All rows are made from the same 12 directions, up to rounding. Whole rows:
[[ 10  -2  25  28  -3 -13 -17  18 -26   2  25  21   8  24  -9  27  21   5
  -24 -22  -3  -4   4 -18 -15]
 [ 26 -26 -43 -20  19 -29 -54  51   5 -14 -35  11   1   1  -3 -20  11  25
   24  58  24   4  -4 -23 -40]
 [-18  16  20  29 -28  15  30  -8   2   5 -12  -7   6  10   9  10  -6  17
    1 -22  -3   9   6  -3  -7]
 [-16  18 -21 -16  48  20  14  24  24   4 -28  21   8 -11  19  19   5  -6
    8  28  15  -5   5  -3  -1]
 [ 25   5 -17  10   6  17   7  23  -7  -3   6  41 -26  -4   4  19  23  26
  -24  10   6   4  -4  -1  16]
 [  1 -43  -8 -12  20 -11 -11  12   5  15  14 -35  26  19  20   4  -4 -20
    2 -21   9  19   4 -50 -11]
 [ -6  -9 -12   7   5   3  16   1   4  11 -10  14  16  -4   3  13   4   3
   -1   9  -5   6   2  -5  -1]
 [-20   9 -10  17  -6  19  72  12  35   5 -24  37  28  34   3  39  18   5
   -8   0 -17  -5  11  -5  10]
 [ -9  28  29  14  -9  15  -7  12  -4   8   7  11  14  25  11  10  34  16
   -7   7   1   0   6   6 -33]
 [ 27  -4 -12   8 -15  14 -20  41  20 -14 -28   1 -22  19  31  -5  17  45
    7   8  25  13  -3 -32 -30]
 [  0 -23  -2 -11  13 -15 -15 -33 -25  22  -2  -5  35 -25  -2 -26   1 -27
    8  17 -25   0  17  31 -10]
 [ 16 -12  11  21 -31  -4 -25 -11 -38  22   8 -28  -6 -25   3 -28 -20  25
  -11   7   0  17   8  15  -2]
 [ -5   0   1 -16 -32   2  -3 -26  17  -7  -2   0  10  14  -2 -27  35   9
   24  18 -16   6 -15  20 -33]
 [-16   5 -25 -15   4  17  49  11   6   3   4  -9   3  16   0  -1   4  11
    4  11  10  25   2  -3  18]
 [-31   8  16  21 -23  -8  10  12   9  15  -8  -4  40  29  -8  15   6  15
    7  14  -2   4   1 -12 -34]]

The start of a row, then its end:
[ 24 -11  -2   7   8   3   3   3 -11   6  -2  10  -4  -7   8   0  -4  -5
 -20  -5 -10  -7  19] | [10 21]
[-23  10  20  -3   4 -17 -15  -2  13 -13  -7 -17  10  12  -8   4 -13 -20
  20 -17   5 -15  -5] | [-13 -20]
[  6  20 -22 -17  37  19  15  35  23  -6 -18  48   5  16  10  18  39   4
  -5  39   4 -13   8] | [ 9 -3]
[-22   7   3   9  19   6   0  15   6  29 -17  -2  33  -9  12  15 -11  -1
  -3  28   5  -3  13] | [ -2 -12]
[-30  24  13  17  12   2 -15   3 -10  -3  20   0 -23 -26  -8  36 -16   8
   3 -24  31  11 -34] | [-35  -7]
[-19  41  18   0 -24  20  -9  -5  19   1  -1 -11 -18 -10   1  -8  -4  22
   6  24  13  -6 -19] | [21 -9]
[ 14 -14   7   4 -40 -13  -9 -13   0  -6 -12  -5  13  21  -5 -29  17  13
  12   7 -20   0   6] | [ 15 -27]
[  2   4  -2   8   8   5  21  33  19 -13 -18  -3  -6  28  11  19 -11   4
  -4 -21  14  -4  12] | [-29   9]
[ 10  -4 -12 -17  37   5 -17 -14 -31  -1   6  -1 -17 -39  10 -16  -2 -14
   5  -4   7  12   4] | [12  9]
[ -8  -1  -3   8  -6   1   9  23 -10  13  10  -7  13  19  -2   7   6  19
  -7  11  10  18   3] | [-15  -7]
[ -8   1  -9 -21  21 -10 -22  -4 -11 -12  25  22   0  -2 -16   6  37  -7
  14   9   5   9 -26] | [ -8 -25]
[ 14  21  -1   9  30  25  -5  44  22   2 -49  14  -5  -1  40  11  -5  13
  -7  17  18 -17  28] | [-4 -6]
[-23  18   0   9  -6  -3   4   9 -10   7   5 -10  -5 -13 -18   6 -23  15
   1  15  16   7 -10] | [-1  6]
[ -5  -4  -6 -14  19  16  -8  -6   3  22  20 -13  -2 -22  16   4  -4  -8
  -9   8  10  10 -10] | [-6 11]
[ 13  -8  -1   0   1  21   9 -17  -7  11  10  10  -1  -7  21  -2  23   1
 -10  -8 -11  12   4] | [8 3]
[  4   9   4   7   5  10   7   4 -18   1 -10  -7  -5  -4  12 -10  -4   7
  -1  -6   5   8  19] | [10  2]
[  2 -30  11  -5  -2 -24 -16  11   8  24   4 -21  55  37   2  -8   5 -22
  -7  15 -18 -12  23] | [ -6 -20]
[ 21 -10  -7  18  -9  -2   1 -17 -36 -15  -4  16 -28 -25  -2  -7   1  15
   3 -28  -3  17   0] | [2 5]
[ -1  20   5  15 -20 -19 -15   0 -33 -18   1 -17 -41 -30 -34 -15 -46  20
   5  -4  18   1 -10] | [11 20]
[  6  28   8 -20  18  14 -27  -3  18  -9  14  21 -25 -14   2   5  16 -11
  -7  16   4 -26 -18] | [20  5]
[ 25  -2 -17 -11 -13  29  20   3  11  -9 -49 -16  -7  11  43 -48  14  26
  21  10   0  19  32] | [ 21 -13]
[-17  -2 -13 -13  15  15   1  16   8  21  -5 -15  23   5  23  -3  14  12
  12  28  17  25   1] | [-15 -25]
[ -9  14  -8   7 -10 -25 -16  32  14  -8  -7  10  -8   0 -38  15 -26  16
  -2  36  15 -22 -18] | [-6  6]
[-21   9  29  -6  16 -14 -18  10  11  -1   3 -25  25  29   2   6  -5 -28
   8 -15   5 -16   9] | [-16 -23]
[-15  16   0 -19 -14  -2   2  10  15   4  20 -14   4  18 -20  -8   1   6
  -1  34   6  -5 -12] | [12  5]
[ 13  17 -10   5  -3  23 -37   2   9   2 -16  39 -24 -39  18   1  30  37
   4  42  10   2 -25] | [ 12 -30]
[ 24 -33  -7 -14  25   5   9 -36 -15  11  -4  24  31  -4  23 -15  38 -35
  -3 -10 -41  -1  29] | [28 -3]
[ 22  17   0   9 -37   2  21  11   2 -35 -10  15 -32  31 -15 -12  13  30
   0  -9  -3  -4   3] | [14  9]
[-24 -10  -8 -11  14 -17 -18   4  -8  -1   8  -6  21   6  -8   3  17  -1
  27   6  14  23 -18] | [-29 -41]
[-14   0  13   2 -18  25   6  -6  40  14   3 -26   3  10  31  11  -1   4
   1 -15   7   8 -15] | [-27 -10]
[ 26  -6 -18 -13 -28  -3 -11  12  37 -14 -15 -16 -34  -3  -6 -22 -30  15
  -2  22   7 -19 -12] | [ 5 28]
[ 12  28  22  30 -11  -4 -36   4  22 -25 -54  32 -23 -22   3   9 -13  11
  10   0  -1 -44  -2] | [ 11 -23]
[-16 -13  34  26 -42  10  30 -40  17  40  17 -42  24  -3   9   8 -43 -19
 -28 -31 -28  -9   8] | [ 7 35]
[ 27   7  -7 -14  18   7  23  16  30 -35  13  28 -41  24  -6  26   3 -22
 -23 -36  -1 -31  -5] | [-11  52]
[-32  27  13  21 -22 -21 -10  33  -2   8 -13 -17  14   9 -31   7 -33  26
   6  36  19  -8  -2] | [ -3 -16]
[  1  16  22   3  -9  20  12 -35 -17   1 -15  -1   9  -4  21 -29  22  -3
  11  -9 -23   4  27] | [ 45 -17]
[ 23 -24 -17 -26  33   2 -36  12  -9  19   2 -32  -3 -23  26 -27 -17 -10
  -5  21  16   8  14] | [-2  8]
[ 47  -7  -7   4  -7  20  -6  31  -2 -16 -18 -25 -45  10  38 -25 -12  29
 -10 -22  23  13  22] | [-15  16]
[ 14 -10 -10  -6  -5 -11 -12 -20   7   1   9  27  -7 -24 -21   1   0 -11
 -11  20 -20 -22 -16] | [23 20]
[  8  16 -15 -10 -12  -2  -5  32  -1 -16  -2   3 -18  19 -16 -15  11  33
   5  35  18   6  -5] | [ 6 -6]
[  8 -12   4  33 -40 -32  27   7  -7 -40 -15  10 -12  37 -33  12 -13  13
   7 -52  -9  -3   1] | [-26   5]
[-18   5  -9 -34  42 -14 -21 -22  -9 -10  19  10   0 -27 -20  -1   7 -37
  19   7   2  -6 -20] | [ 9 -3]
[  3   3  20  25 -28  -4  -6  14  -4   0 -23 -22   7  20  10 -11 -12  21
   4  -9   4   2  19] | [ -6 -22]
[ 10  38  16  21  17  26 -27  33 -13   9  15  31 -31 -18  13  32  12  28
 -32  14  25  -7  -8] | [-2  1]
[ 35  -8 -28 -32   9  20  17  -4  20 -30 -46   8 -14  14  34 -45  31   1
  26   5 -10   3  25] | [25 -7]
[  0  34  22   1 -25  45  25 -26  15 -20   9  -4 -40   8  27  -6  24  15
   4 -40   3  12 -12] | [10  2]
[ 35  -9 -28   7 -16   0 -23  24  31 -20 -53  16 -34 -19  12 -12 -16  34
   9  26  12 -13  -6] | [-7 -3]
[  3 -30  -5  -7 -16 -12 -21  -5  38  12   0  -7  18   5   3   4  -2  -8
   1  14  -9 -11 -19] | [-20 -11]
[-22  23  17  23 -22   1  52   3  -4  -5 -29 -15  14  25  -9  -3 -25   5
   5 -17  -8  -4  33] | [17 11]
[-13  12  -4   3  26   9  11   7   1  -1  -8   7  -6 -14   6  20 -12  -7
   1 -10  12   0   1] | [-11   9]
[ -8  19  34  19   6 -17 -43   7 -19  -2 -23   6  22   0   0  -3   6  -1
  13   6  -1 -17  17] | [  9 -51]
[  7  -7 -30  -5   2  20  64  -6  -9  -3  16  28  -8  11  -5  10  24   7
 -14 -10 -12  23   2] | [ 7 38]
[ -7  18   1 -32  12   9  21 -11  21 -24   1 -15 -14  17   1 -15   0 -25
  15 -17   0 -10   2] | [13 17]
[-48  13  -4  11  41  14  51  26 -10  39  -8 -22  42  -1  12  31 -35 -11
  -9   5  18  18  31] | [-16  20]
[ 17   1  15  16 -18   6   1  26   6   8 -16 -19   6  28  19  -9 -10  15
 -15   0   1  -7  30] | [0 0]
[-18  -6  10 -22  31  -3 -21 -35 -14  -6  20  14  24  -1   8   1  52 -31
  28 -20 -10  14 -14] | [ -6 -50]
[-13  14  21 -27  33  -7 -19   0  18  -2  11 -19  13  12   1   1  -8 -45
   2  -5   1 -29   6] | [4 2]
[ -2  -6   4   3  -7  13 -29 -29  39  -4   6  22 -21 -32  16  26  13  -2
   6 -16   1  -7 -50] | [-26 -17]
[  5   1  -4 -11  22 -22 -11  28 -10  -3  -6   0  15  16 -17  -7  -7 -12
  -3  23   2 -17  22] | [9 3]
[-10 -17   2  15  -4 -31 -30 -31  -6 -15 -29  19  11 -29 -15   2  -3 -10
  34 -14 -13  -6 -17] | [ -9 -41]
[ 31  -5   4  12 -37 -10  -6 -12 -23  -7  -3   5 -16  -4 -16 -29  -3  17
 -10   7 -19  -7  12] | [36 12]
[ 11   3  -2  22 -31  46  44  -2  37  24 -11   1 -14  -6  35  15 -13  25
 -31  -1  -7   0   4] | [ 4 38]
[  0 -24  -4  -9  14 -16  30  -9  20   5 -22  -3  40  21  -2  -1 -15 -45
  -2  -9 -31 -26  33] | [11 20]
[ -8  12  36  14 -17  -4 -33 -19   1  -4   8 -23 -14 -11   3   1 -18  -6
   4 -30   5 -10 -14] | [ -8 -14]
[-23 -17   1  11  -5  -7  31 -11  -7   8  -3 -14  31  15  -1   9  -5  -8
  11 -26  -8  19   8] | [-20  -8]
[ -1  28  30  15  21  14  -8  24 -18  -9  -1   3  -2  24  23  14  21   4
  -4 -29  15   2  21] | [-13 -26]
[ 18  -7 -17  -2  -3 -16 -16 -15 -22 -22  -9   9 -33 -35 -20 -19 -15   5
  12  -2   1   1 -10] | [13 11]
[ -5  23  20 -26  17  15 -11  10  -7   0   6 -46   0  20  23 -33   2 -10
   9   0  17   6  24] | [ 13 -11]
[ -4  -4  -5 -11  -7  21   9 -21   9  -1  20  -8 -14  -4  16  -1  19   5
   7 -18   4  24 -23] | [-13  -3]
[ -4 -44 -13  12  -7 -19   8  -2 -10  22   4   5  46  14  -4  10  15   0
   0   2 -17  20   4] | [-24 -21]
[-38  19   9  15  -3  -5  31 -21  -6 -20 -40   9  20   3  -6   1   5  -2
  42 -22  -7   8   8] | [  5 -36]
[ 38 -39 -24  -3 -38   4  30 -17  20 -23 -35   0  -5  24  19 -35  17  13
  17 -20 -25  12  14] | [ 2 -2]
[ 21   2  10 -25 -17 -11 -60  -8  12  -3  28  -3 -15  -3 -14 -25  18   0
  -4  37  -4 -22 -25] | [ 24 -13]
[ 16 -16  -9   1  25  23 -20   6   2  25  33  27  -6 -20  26  33  29   3
 -30   3   7  10 -21] | [-26   3]
